The rows of a group lie close to one hidden flat surface of 11 dimensions, which passes through zero. Surfaces can cross.
Known rows, each followed by its group:
7, 0, 13, -15, -13, -3, -10, -3, -5, -8, -8, 13, -2, 3, 1 -> Q580
-3, -2, 16, -15, 5, -3, -2, 1, -17, -4, -23, -15, -8, 3, -7 -> Q341
10, -6, 0, 0, 2, -9, -6, 0, -2, -12, 1, 3, 10, -2, 7 -> Q756
-2, 1, 19, -15, -8, -22, 2, 2, 2, 9, 0, 12, -18, 8, -6 -> Q871
15, 10, -5, -3, -6, 3, -5, 12, -6, 14, 0, -5, 7, 6, 8 -> Q756
-8, 4, -3, 7, 2, 4, 2, 4, 12, -6, 8, -5, -8, 12, -12 -> Q871
-5, 11, -9, 15, 3, 19, -11, 5, -5, -16, 7, -2, 17, -2, 8 -> Q756
10, 11, 16, -8, 10, -2, -12, 10, 5, 11, 1, -3, -1, 11, -12 -> Q756
7, 3, 4, -2, -8, 10, 3, -6, -7, 11, 2, -1, 12, 15, 1 -> Q341
3, 11, 2, 0, 1, -8, -4, 5, 6, -12, 0, 1, -13, -2, 4 -> Q341
-5, -7, 6, 1, 5, -6, -8, 5, 9, -12, -2, 10, 1, -4, 5 -> Q871
3, 1, 13, 0, -19, -5, 12, 3, 4, -9, 17, 1, 1, 6, 9 -> Q580
-1, 1, -6, 0, 0, -3, -11, 6, -4, 0, 4, -10, 1, -3, 0 -> Q341
16, 3, -6, -17, -4, -7, -1, -6, -3, 6, 0, 2, 6, 3, 15 -> Q756
-6, -13, -2, 5, -1, 9, 10, -9, 8, 6, -17, 19, 10, -6, 25 -> Q580
-2, 5, 8, 2, 2, 1, 4, 12, 10, -9, 8, -11, -5, -11, 4 -> Q871
-18, 3, -15, 0, 11, 13, -7, 1, -7, 10, 0, -16, 9, 10, -3 -> Q341
-4, -3, -3, -4, -2, 2, 4, 8, 3, 4, -3, 4, 0, -2, 3 -> Q580
-1, -1, -19, -6, 13, 12, -7, -11, 5, -17, 4, 5, 9, -3, -5 -> Q871
0, 14, -9, -2, 6, 7, -22, 6, 2, 3, 2, -17, -2, -2, 0 -> Q756
-1, 1, 3, 10, -13, 6, -14, 8, -14, 6, -3, -9, 4, -10, -1 -> Q871
2, 3, -14, 8, 11, 9, 0, 4, -7, -8, 8, -15, 15, -3, 0 -> Q580
-13, -3, 0, 3, 0, -11, -5, -7, 4, 1, 13, -5, -3, 2, -2 -> Q341
3, -8, 8, -2, -2, -16, 4, -17, -6, -2, 10, -2, -5, 0, -17 -> Q580
4, -13, -3, -5, 1, -9, 13, -10, -1, 5, -9, 7, -1, -10, 9 -> Q756
9, 0, 3, -12, -4, -2, -5, 4, -7, 1, -1, -3, -1, -2, -4 -> Q341
1, 12, -6, -4, 4, 9, 7, -13, -5, -4, 10, 6, 4, 12, -5 -> Q871
-3, 18, 8, 5, 16, 8, -10, 3, -8, -17, -2, -7, 0, 6, -4 -> Q756
1, -4, -8, 17, 9, 6, 10, 10, -11, 6, -8, -12, 4, -6, -3 -> Q756
2, 16, 2, 0, -14, 5, 7, 7, -8, 6, -8, 6, -12, 8, 7 -> Q756
-12, -8, -3, 14, 4, 9, -2, -7, 3, 6, -17, -2, -2, 2, 0 -> Q580
-1, -3, 19, 5, -14, -2, -16, 3, -5, -4, 13, 8, 6, -8, -10 -> Q871
5, 0, 0, -1, -2, -2, 8, 4, 3, 8, 0, 1, -4, 5, -4 -> Q580
7, 7, -8, 10, 13, 13, 16, 4, 1, 1, -1, 4, 5, -5, -1 -> Q580
0, -8, -7, 10, -9, 12, 0, -11, -15, 3, 3, -2, 6, 2, -23 -> Q341
3, -8, -10, -20, 2, -1, 10, -12, -5, -5, 2, 2, 10, -8, 9 -> Q580
-2, 6, 10, -14, -9, -14, 5, 2, 2, -3, 10, 0, -18, -6, -4 -> Q341
-1, -12, -19, 8, -12, -6, -2, 6, 1, -5, -2, -2, -5, -18, 9 -> Q756
-11, 4, 2, 15, 3, 14, 8, -1, 9, -12, -1, -8, -4, 2, 0 -> Q580
-2, -2, -1, 0, 4, 1, -14, 1, 10, 2, 2, -4, 0, -3, -5 -> Q756
-4, 2, 0, -9, 5, -17, -18, 12, 2, -14, 3, 3, -12, -1, -7 -> Q341
16, 4, 10, 0, 1, 2, 2, 10, -1, -1, -1, 5, 7, -9, 3 -> Q871
-5, -18, 6, 13, -6, 0, 4, -6, 6, -1, 3, 7, 4, -7, -8 -> Q871
2, -5, -2, -1, 5, 13, -3, 11, -4, 17, -12, -10, 5, -1, -12 -> Q341
0, -8, -3, 18, -4, -1, -7, 5, -7, -4, -4, -11, 6, 5, 2 -> Q756
2, 0, -14, 8, 8, 15, 1, -3, -3, -3, -9, 1, 1, -1, -8 -> Q341
0, -10, 9, -3, 17, -8, 7, 2, 19, 0, -16, 12, -6, 13, -1 -> Q871
9, 6, -9, -7, -3, -5, -15, 9, 4, 6, 1, -11, -12, 5, -11 -> Q871
-4, -13, -17, 8, 20, -2, -10, -21, -3, 5, -7, -17, 10, -3, -3 -> Q580
-2, -5, 3, 9, 7, 2, 8, -5, 11, 1, 0, -3, 1, 14, -3 -> Q871
-8, -15, -1, 0, 0, -2, -10, 18, 2, -4, -1, -6, 0, -1, -16 -> Q580
-2, -6, 7, 27, -6, -5, -6, -3, 5, 2, 9, -10, -2, -2, -7 -> Q341

New rows, each followed by its group:
0, -7, 3, 2, -6, -1, 6, -7, 6, 16, 10, -3, 3, -4, -2 -> Q341
0, 1, 8, 7, -5, -5, -9, 3, -4, 10, 5, -7, 8, 3, 6 -> Q756
-8, 2, 4, 9, 0, 1, 6, -4, 0, -5, 1, 5, 8, 5, 15 -> Q341
-7, 1, -10, -10, 5, 0, -14, 5, -3, 5, 6, -4, 11, 10, 0 -> Q341
-8, 1, 1, 8, -3, 5, -15, 7, -11, 2, 7, -6, 17, 16, 3 -> Q341
0, -12, 1, -2, -8, -6, 3, 2, -4, 5, 0, 3, 1, 2, -5 -> Q580
3, 8, -7, -9, 0, 7, -1, 22, 9, 13, 5, 5, -4, -2, -9 -> Q341
1, -5, 5, -5, 2, -17, -5, 6, 9, 7, -4, -2, -18, -15, -5 -> Q756
10, 6, 3, 8, -5, 2, 5, 0, 9, 1, 3, 3, -5, -2, -1 -> Q341
-3, -5, 6, 3, 10, -2, -10, -17, 9, -13, -2, -8, 1, -2, 0 -> Q580
5, 5, 9, -13, -8, -2, -5, -1, -2, -3, -4, 16, 0, -3, 11 -> Q580
-14, -4, -5, 2, 3, 4, -2, 12, 4, 4, -2, -2, -2, -5, 0 -> Q580
7, 1, -2, -11, 5, 1, -8, -3, 4, 1, 2, -9, 3, 17, -12 -> Q756
-4, 4, 12, 17, -5, -5, -2, 13, 4, -15, 4, 13, -4, 4, 3 -> Q341
4, 10, -7, 5, 0, 9, 4, -10, 6, 1, 4, 5, -2, 11, -3 -> Q341
-16, -9, 5, -3, -14, -2, -14, 9, 2, 3, -7, -4, -6, 6, 3 -> Q580
1, -8, -4, -4, -5, -5, 4, 3, 7, 6, -4, 3, -9, -7, -3 -> Q756
-2, -11, -3, -5, 1, 9, 16, 11, 11, -3, -7, -2, -10, 2, -20 -> Q580
15, -5, -1, -13, 10, -6, 12, 11, 10, -2, 4, 1, -8, -3, -24 -> Q580
5, -4, 5, 8, 4, -9, 3, -6, 4, -12, -10, -3, -10, -13, 5 -> Q341
16, 3, 20, -12, -6, -10, 6, 12, 17, 11, 0, 9, -7, -3, 6 -> Q341
6, 0, -1, 6, 7, 4, -6, -3, 5, 6, -9, -12, -1, 4, -5 -> Q341
-13, 6, -6, -6, 11, 2, 8, -7, 1, -2, 15, -10, -3, -15, -6 -> Q756
-1, -18, -7, -7, -6, 10, -1, 12, -9, -17, 1, -5, 16, -2, -3 -> Q580
-22, 2, -1, 4, -11, -5, 1, -1, -12, -4, 6, -3, -4, -4, 13 -> Q871
7, 3, 7, -6, 5, -3, -3, 3, 0, 7, 16, -5, 12, 2, -4 -> Q756
16, 12, -3, 0, 2, 7, -7, 12, 0, -13, -11, 3, -4, 0, 2 -> Q341
3, -4, -16, 9, 12, 9, -7, -1, 4, -2, -8, 0, 4, -3, -6 -> Q341
-13, -11, -1, -2, -5, 1, 5, -7, -6, 5, -8, 3, -11, 0, -17 -> Q580
8, -10, 10, 1, -2, -22, 13, 12, 17, 3, 4, -13, -8, -7, 13 -> Q871
6, 6, 13, -2, 5, 7, -12, 4, 4, 1, 0, -8, 2, -2, -8 -> Q871
3, 14, -1, -9, 6, 2, -9, -3, -2, -11, 0, 2, -1, -2, 6 -> Q756
9, -4, 16, 4, -14, -5, 5, -7, -14, -4, -1, 14, -7, 6, -20 -> Q580
8, 10, 7, -9, 5, 0, 4, 4, 2, -7, -13, 2, -5, 3, 13 -> Q341
0, 5, -5, 9, -7, 9, -7, 11, -1, 1, 5, -4, 5, 5, 0 -> Q756
-5, -1, -1, 11, -2, 13, -1, 12, -3, -8, -2, -5, 3, 2, -5 -> Q580
6, -5, -7, 12, 5, 3, 16, -1, -17, -4, 11, 5, 14, -8, -11 -> Q580
-2, -5, 6, 10, -9, 2, -11, 9, 8, 6, 9, 3, 8, 3, -3 -> Q756
-16, 0, 11, 4, -13, 1, 17, 2, -7, 8, 10, -1, -2, -4, 1 -> Q341
-3, -1, -5, 2, 6, 5, -3, -13, -5, -6, -3, -6, 3, -2, 0 -> Q580
-6, -2, 3, -2, 9, 8, -5, -6, 8, 15, 10, -1, 13, -5, -4 -> Q756
1, -16, 12, 2, -7, -13, 1, 0, -6, -9, 2, 13, 10, -8, 8 -> Q341
9, -15, -4, -12, -6, 17, 3, 6, -8, -15, -15, 4, 9, 2, -9 -> Q580
-14, -8, 12, -8, 2, -4, -9, -9, 1, 3, -5, -2, -3, -11, 2 -> Q871
1, -3, -3, 1, -7, 9, 6, 7, -15, -1, -3, 0, 12, -10, 8 -> Q341
-7, 4, -14, 5, 1, 4, 10, 6, -3, 1, -8, 1, -8, 6, 4 -> Q871
-2, 6, 5, -1, -3, 9, -2, -12, 13, -3, -12, -10, -12, 14, 3 -> Q580
-8, -2, 1, -14, 1, -2, -1, -7, -12, -1, -3, -5, -9, 6, -18 -> Q341
-9, -7, 13, 5, -3, -5, -10, -2, 8, 5, 3, -13, -4, 2, -6 -> Q871
13, 18, 4, -15, -1, 4, 6, 11, 2, -16, 14, 8, -2, 15, -12 -> Q756
4, 2, -14, -2, 5, -2, 2, 8, 8, -17, -1, 20, -10, -15, -3 -> Q341
-9, -11, 3, 6, 11, -1, 7, -18, 5, 5, -10, -8, -8, 1, -10 -> Q341
5, 1, -4, 2, -4, -7, -3, -13, 3, 0, 10, -9, 4, -2, 10 -> Q341
